Every row belongs to one group in each of 3 separate groupings. Each group adds its own fixed numbers to the row, and there is some noise. The rows also spread widely along 12 directions, which tell nothing about the answers.
(in the rows, 128 means zero)
Some rows, each with its group in each grouping after it:
[129 119 119 114 169 178 106 100 138 116 151 145 121 130 116 146 114 145
 101 128 110 129 147  82  98 137 119 130 102 102 156 131  96 145 130 113
 112  97 131 112 124 120 131 131 134 124  93] : q576 q47 q599
[144 140  98 191 115  86 180 144 125 104 122 124 168 151 114 152 153  97
  92 136 113  95 117 172 138 120 153 115 137 146 129  68 142 118 144  89
 123 143 111 151 149 117 153  92 113 174 143] : q611 q678 q599
[121 146 141 117 115 146  80 109 150 160 137 112 103 142 161 103  88 115
 140  74 147 156 140 100 173 178  69 145 161 165  82 127 137 122 165 128
 184 157 167 155 151 123 118 158 184 112  78] : q680 q255 q29
[105  84 138  94 103 110 127 124 120 131 151 152 162 151 112 124 115 113
 163 118 144 131 139 137 123 143 102 130 184 179 145 178 124 127 118 119
 152 163 148 137 145 124 157  99 136  90 136] : q978 q255 q922
[138 109 108 114  64 104 153  89 111 100 109 117 128 137 114 187 130 107
 131  62 140 105 135  98 131 126 153 131 117 125 103 108 148 132 101  87
 124 130 147 115 123 151  83 122 137 170 123] : q680 q837 q29
[122  72 130  70 113 130  89 131 135 159  97 119  94 137 111 144 131 148
 165  82 171 142 140 115 112 138 107 113 115 105 106 174 126 164 132 117
  93  57 121  68  91 200  79 144 112 100 116] : q611 q678 q484
[123 137 111 189 126  96 125 155 140 117 114  92 145 167 152 111 131  80
  77 120 130 141 122 157 169 157 106 147 176 157  89 112 167 124 136 123
 148 170 138 166 152  93 177 124 154 177 116] : q576 q47 q484
[ 96 123 148 112 143 155 101 145 131 108 147 161 111  94 133 133 128 142
 150 170  91 159 137 122 127 127 103 143 139 132 185 172 116 127 107 168
 123 153 133 110 150 100 154 130 138 105 150] : q978 q837 q922
[149 159 126 132 101 128 168  96 126 102 155 136 174 146 118 107 105 128
 117 125 114  87 118 124 107  97 164 131 111 162 124  71 124  95 133 100
 174 164 126 173 112  99 111 123 140 131 129] : q680 q255 q29
[123  69 145  89 169 118 129 112 133 169 166 146 138 133  99 124 154 141
 137 115 121 120 146 138  84 150  95 113 165 148 135 192  95 176 144  78
 151  94 125 141 138 157 142 103 104  87  96] : q576 q837 q29
[154  68 129 108 123 117 117 122 135 184  95  68  85 141 100 164 174 115
 131  66 164 122 127 141 142 163 115  94 103 100  80 180 119 175 137  89
  94  91 122 119 116 185  97 146  95 156 101] : q680 q255 q29
[ 92 122 120 126 137 122 143 108 120 116 128 120 144 128 127 113 108 157
  72 116 107 108 106 122  91 130 145 121 171 112 126 141 124 161 114 119
 176 129 109 169 122  98 136 150 148 137  96] : q576 q255 q599
[142 143 129 131 141 133 128 161 150 122 120 116 126 135 115 108 134 142
 115 155 130 114 119 143 105 102 144 114  88 127 125 107 125 124 151 120
 129 102  95 125  95 145 116 135 107 121 144] : q680 q678 q922
[124 130 147 119 146 120 127 141 133 156 153 157 153 139 142 101 117 131
 178 155 125 152 133 162 132 129  98 127 150 167 143 148 116 114 160 124
 147 123 134 137 155 121 154  94 102  83 135] : q576 q837 q922
[ 95 136 123 103 116 152 103 115 130 102 132 138 123 124 149 125  85 144
 119 121 119 146 130  97 120 126 128 149 146 113 144 137 135 131 106 147
 145 130 132 125 124 109 127 148 167 118 111] : q576 q47 q599
[136 120 115 168 168 122 138 136 143 145  97  97 116 142 136 150 172  93
  69 116 137 130 149 132 134 154 128 118 110 119 103 141 142 147  99  99
 113 129 138 104 114 147 128 120  97 202  94] : q576 q678 q29
[145 137 144 132 134 134 125 126 152 152 137 102 113 134 112 100 144 121
 125 124 129 105 123 141 147 145 118 104 119 140 106 126 119 130 161 116
 156 137 107 170 120 135 123 146 128 133 117] : q680 q678 q599
[115 118 146 123 170 180  92 130 138 142 152 165 114 107 160 132 131 125
 162 174 116 186 167 115 130 146  75 144 136 152 182 177 111 128 125 137
 114 125 158  89 153 109 164 100 117 108 118] : q680 q837 q484
[111 180 131 105  69 123 117 122 123  94 151 161 165 137 168  86  56 143
 169 116 122 139 127 117 127  91 139 169 164 180 129  66 151  83 150 139
 196 151 143 147 132 105 105 127 190  76 138] : q680 q47 q29
[116 137 112 158 108  98 151 128 119 116 119 137 167 161 153 121 107 121
 123 121 134 138 112 158 131 127 129 128 163 143 118 101 138 114 152 115
 139 118 128 145 151 110 147 106 134 146 121] : q576 q678 q599
[126  64 146 113 132 121 138 117 133 132 152 128 172 177  88 111 138 107
 131 117 157 127 127 155  95 136 113 110 140 166 105 181 112 139 118 113
 137 141 115 150 110 117 154 112 115 129 119] : q978 q837 q29
[123 141 122 141  93 111 121 162 119 143 102 134 133 132 163 153 126  87
 164 136 148 166 145 160 174 133 121 134 143 151 143 125 157 104 117 136
 101 146 154  83 148 139 140 101 111 140 151] : q611 q255 q599
[126 124 124 134 114 130 147 116 121 120 139 138 125 104 114 160 140 125
 142 138  97 117 124 139 142 130 141 120 123 124 164 135 116 133 113 124
 109 153 121 136 153 112 137 121 119 138 145] : q611 q255 q599
[134 139 112 127  93 134 142 101 103 119 122 153 120 119 143 166  99 160
 165 111 116 126 109 113 130 115 149 122  99 103 147 100 101 109 154 131
  91  90 132 109 144 130  95 133 134 128 131] : q978 q255 q599
[167 110 125 130 154 159  61 163 162 154 123 119 113 182 126 126 119 101
 143 120 175 170 142 143 150 149  73 131  86 142 100 122 122 115 189 126
  72  86 132  91 122 151 145 121 123 119 114] : q576 q47 q29
[106 106 141 124  89 124 116 128 127  98 137 133 134 134 126 142 125  94
 153 135 126 149 133 141 154 135 111 143 153 157 140 171 152 123  80 155
 124 187 142 130 147  95 159 119 143 140 159] : q611 q837 q484
[134 116 142 104 130 147 117  88 145 131 161 125 145 152  98  99 102 122
 118  89 132 101 130 109 111 137 120 123 130 144  94 127 115 133 129 114
 175 153 116 171 107 114 112 151 150 118 100] : q611 q47 q29
[137 126 146  85  92 131 136 136 137 108 125 116 170 175  99  80  91 124
 151 128 169 112 118 136  85  84 159 113  92 160  95 125 142 101 116 128
 160 131  99 135  56 134  95 139 108 106 155] : q680 q837 q922

New rows, each followed by its group in each grouping:
[141 156 131 158 120 140 138 124 129 113 138 142 163 152 141 109  99 120
 139 148 116 135 102 156 130 102 141 126  98 144 121  99 119  95 139 146
 125 156 117 151 131  81 140 133 127 142 144] : q611 q255 q29
[116  90 139 141 162 141 130  79 131 159 148 111 114 137 113 136 130 129
 126  93 116 131 118 121 145 175  97 112 146 117 105 183  92 151 122 124
 139 147 128 174 163  92 148 148 127 159  91] : q978 q47 q922
[142 132 111 147 111 126 138 148 131 115 117 145 171 180 127 125 110 106
 145 141 161 143 129 161 117 108 133 116 101 150 123  94 136  93 150 125
  98 107 114 103 108 130 139  99 105 137 145] : q611 q678 q599
[123 171 132 179 145 146 103 135 142 171  93  85 103 143 187 106 108 105
 108 106 145 180 123 130 191 175  96 125 136 133  78 131 149 116 148 147
 154 153 141 149 145  97 135 167 147 183  77] : q680 q255 q599
[ 83 138 139 124 142 154 111 131 137  97 139 153 125  94 139 114 116 142
 103 147  93 138 137 107 104 117 129 151 148 129 161 144 137 137  85 156
 160 157 121 123 119 100 133 148 158 124 122] : q611 q678 q29
[101 106 136 137 120 102 156  91 110 146 132 126 138 127 137 130 118 142
 132  93 113 126 107 133 135 152 121 117 173 128 105 161 115 146 124 120
 165 138 126 170 163 107 125 138 132 152 107] : q978 q837 q922
[117  89 133 107 137 155  88 112 143 137 128 122 104 129 111 147 122 126
 129  96 141 141 138 105 129 164  90 116 133 117 119 164 120 164 131 124
 121 113 125 121 130 135 129 150 140 128  95] : q611 q837 q599
[118  98 122  89 101 131 100 145 131 111 102 114 115 127 108 152 131 123
 124 108 141 129 133 119 111 111 148 136 111 105 129 149 149 148  83 133
 105 117 116  80  86 157  99 145 128 128 141] : q611 q47 q29
[151 130 119  99 126 132 108 127 143 138 147 152 116 128 125 151 129 119
 148 111 131 123 169 101 139 148  92 133 133 152 143 104 120 133 180  84
 126  99 164 100 143 177 115  95 132  88 109] : q576 q837 q599
[125 129 143 117 142 152 138 101 127 151 146 139 123 125 128 125 128 122
 145 131 119 128 145 118 135 142 124 110 120 137 143 158 106 117 113 135
 138 159 138 133 130 113 125 132 116 138 116] : q978 q255 q599
[113 136 132 120 135 133  94 143 138 135 127 146 109 105 145 128 110 164
 138 124 106 144 114 127 123 124 104 143 146 123 131 110 118 147 173 132
 134  90 117 121 145 140 113 148 156  90 114] : q611 q837 q29
[107 126 134 139 109 101 152 124 109 143 124 128 147 137 151 124 120 117
 151 127 124 139 106 173 150 128 139 123 171 137 127 160 136 124 114 135
 140 143 122 152 159 106 150 120 116 147 140] : q576 q47 q599
[103  91 112 154 139 128 107 157 133  95 110 120 115 118 124 165 148 134
  98 148 113 146 116 138 116 135 109 136 140 117 157 150 124 156 126 122
  98 110 114 117 154 115 170 120 134 151 132] : q680 q678 q922
[143 179 128 130 153 136 155  87 143 156 160 145 156 148 145  93 111 102
 104 102 137 105 186  90 136 160 111 122 147 174 106  86 132 102 153  74
 205 151 172 143 118 141 100 103 128 133  69] : q576 q678 q599
[135 148 155 106  89 140 146  73 129 129 159 128 123 130 122 121 110  98
 179 112 117 109 130 125 170 134 138 117 106 143 117 163 126  99  93 151
 149 202 138 168 139  94 110 146 128 148 151] : q576 q837 q599
[129 144 133 105 149 199 118  70 133 109 199 212 155 130 117 122  81 148
 166 151 114 133 171  76  90 126  99 131 104 156 186 108  77  98 152 115
 135 127 146 118 137  99 133  93 135  80 105] : q611 q678 q599
[111 111 129 133 133 140 117 102 125 129 130 144 126 128 133 136 108 156
 134 105 125 142 111 125 112 130 120 129 124 106 120 138 110 142 131 129
 122 103 117 126 135 117 116 146 136 134 102] : q611 q678 q29
[156 183 130 120 108 146 129 119 143 129 132 124 122 135 136 102  98 115
 131 111 133 103 142 100 149 117 149 129  96 137 108  66 138  94 145 132
 153 146 128 129  96 138  78 151 149 126 127] : q978 q47 q599
[105 129 130 115 132 125 137 127 125 154 147 174 193 165 151  88  94 112
 156 133 165 155 167 143 105 132 104 124 180 197 133 129 134 108 140 104
 172 119 148 108 116 138 144  75 113  93 105] : q611 q678 q599
[125 178 124 151  88 123 124 123 125 115 142 156 130 127 173 129  90 136
 188 129 110 153 117 136 174 124 108 149 146 156 141  81 129  81 178 139
 139 140 152 142 189 103 134 115 154 113 143] : q680 q678 q922
[149  66 137  64 140 146 101 151 137 157 108 103 118 158  91 122 143 138
 150 134 187 136 135 135  78 106 139 106  72 111 114 183 113 153 116 113
  80  50  98  67  49 189 100 133  72 108 137] : q680 q47 q484
[114  82  94 164  97  83 181 110  97 106  87 101 141 134 125 201 169 104
  85  85 132 114 119 138 119 135 164 118 136 107 115 137 142 151  71  81
 103 125 133 116 141 134 125 103 107 224 116] : q680 q678 q29
[118 117 122 147 131 126 142 123 123  96 153 170 163 140 123 137 129 134
 123 138 105 126 124 140 105 118 127 136 134 149 152 112 109 118 137 121
 124 135 128 137 144 102 155 100 141 134 130] : q978 q678 q29
[123  90 139 123 124 132 141  57 120 147 165 154 108 123 110 160 136 147
 164  81 106 115 124 114 143 166 101 116 133 120 128 167  78 144 141 107
 120 131 137 162 179 115 124 131 136 140 100] : q978 q678 q29
[126 182 120 175 168  83 126 234 139 144 103 141 112  62 169 117 171 171
 101 196  63 138 108 191 125  87 142 141 162 125 172  64 140 152 195 122
 135  63  94 100 152 162 135 124 124  83 152] : q611 q837 q29
[146 107 130 143 116 126 115 138 151 101 159 140 154 175 107 115 126  89
 133 134 141 129 139 144 142 147  82 139 140 193 117 114 130 106 168 120
 130 167 140 153 148  99 180 103 157 120 138] : q978 q837 q484
[143  97 130 176 152 120 155 120 119 123 135 127 105  94 101 185 184 140
 126 151  65 115  81 173 138 123 144 107  92  84 161 154  87 156 120 129
  67 126  87 154 182  90 158 135  92 182 153] : q611 q837 q29
[160 136 107 167 124  96 163 146 124 131 116 120 161 162 132 135 140  99
 116 125 134 118 123 169 138 113 152 124 115 142 108  86 136 112 148  95
 112 118 126 128 134 132 133 100 100 163 138] : q576 q47 q29
[124  94 122 148 134 151 151 101 109 111 101 123 146 160 133 153 119 127
 126 126 150 161 116 123  97 120 148 113  78  97 115 161 117 122  79 141
  77 112 115  94 104  95 124 131  92 204 122] : q978 q837 q484
[177 151 111 113 107 137 148  67 132 140 132 126 125 155 126 146 104 125
 133  57 145  94 140  80 135 133 140 116  75 117  81  72 117 110 158  80
 128 110 156 127 109 161  53 131 123 153  89] : q576 q255 q29
[143 148 162 106 165 155 136 142 131 189 147 162 120 109 146 108 145 133
 187 169 124 152 161 144 130 118 125 111  98 152 165 161 101 103 130 138
 120 124 144  84 113 154 111 109  73  96 136] : q978 q255 q29
[152  95 127  87 105 137  97 169 155  82 138 124 114 139  59 146 146 129
 138 151 129  94 128 137 101 101 130 129  80 132 159 122 122 132 145 118
  91 115  93 114 103 159 129 120 129  86 179] : q680 q678 q922
[136 122 122 117  92 138  81 125 144 147 113 107 100 151 136 133  94 113
 159  74 158 147 125 121 175 154  95 132 131 124  87 120 140 129 162 139
 114 117 131 124 139 144 110 157 159 120 108] : q611 q47 q599
[107 110 129 111 140 134 135 100 119 137 134 121 113 110 118 138 131 156
 110 118 102 107 110 120 104 133 138 114 137  97 143 166 110 164 111 123
 140 117 116 151 132 121 124 150 129 132 110] : q576 q255 q599
[106 125 130 143  85  99 175 113 103 123 110  97 146 127 134 139 137 105
 120 115 122 115 111 153 141 121 173 112 150 130 123 159 146 127  65 128
 154 180 123 161 136  99 131 134 114 181 144] : q680 q255 q599
[103 102 150  87 150 206 134  41 120 109 167 164 149 130 109 134  86 135
 147 126 129 134 152  69  75 130 133 109  87 116 153 192  92 130  45 139
 137 158 129 118  97  76 117 136 108 151 101] : q611 q837 q599
[ 92 117 140 134 135 128 147  86 112 139 136 121 148 132 149 120 112 123
 114 102 119 138 124 125 124 140 137 128 159 121 114 177 128 139  70 129
 165 158 137 156 135  89 130 141 129 167 103] : q576 q47 q29
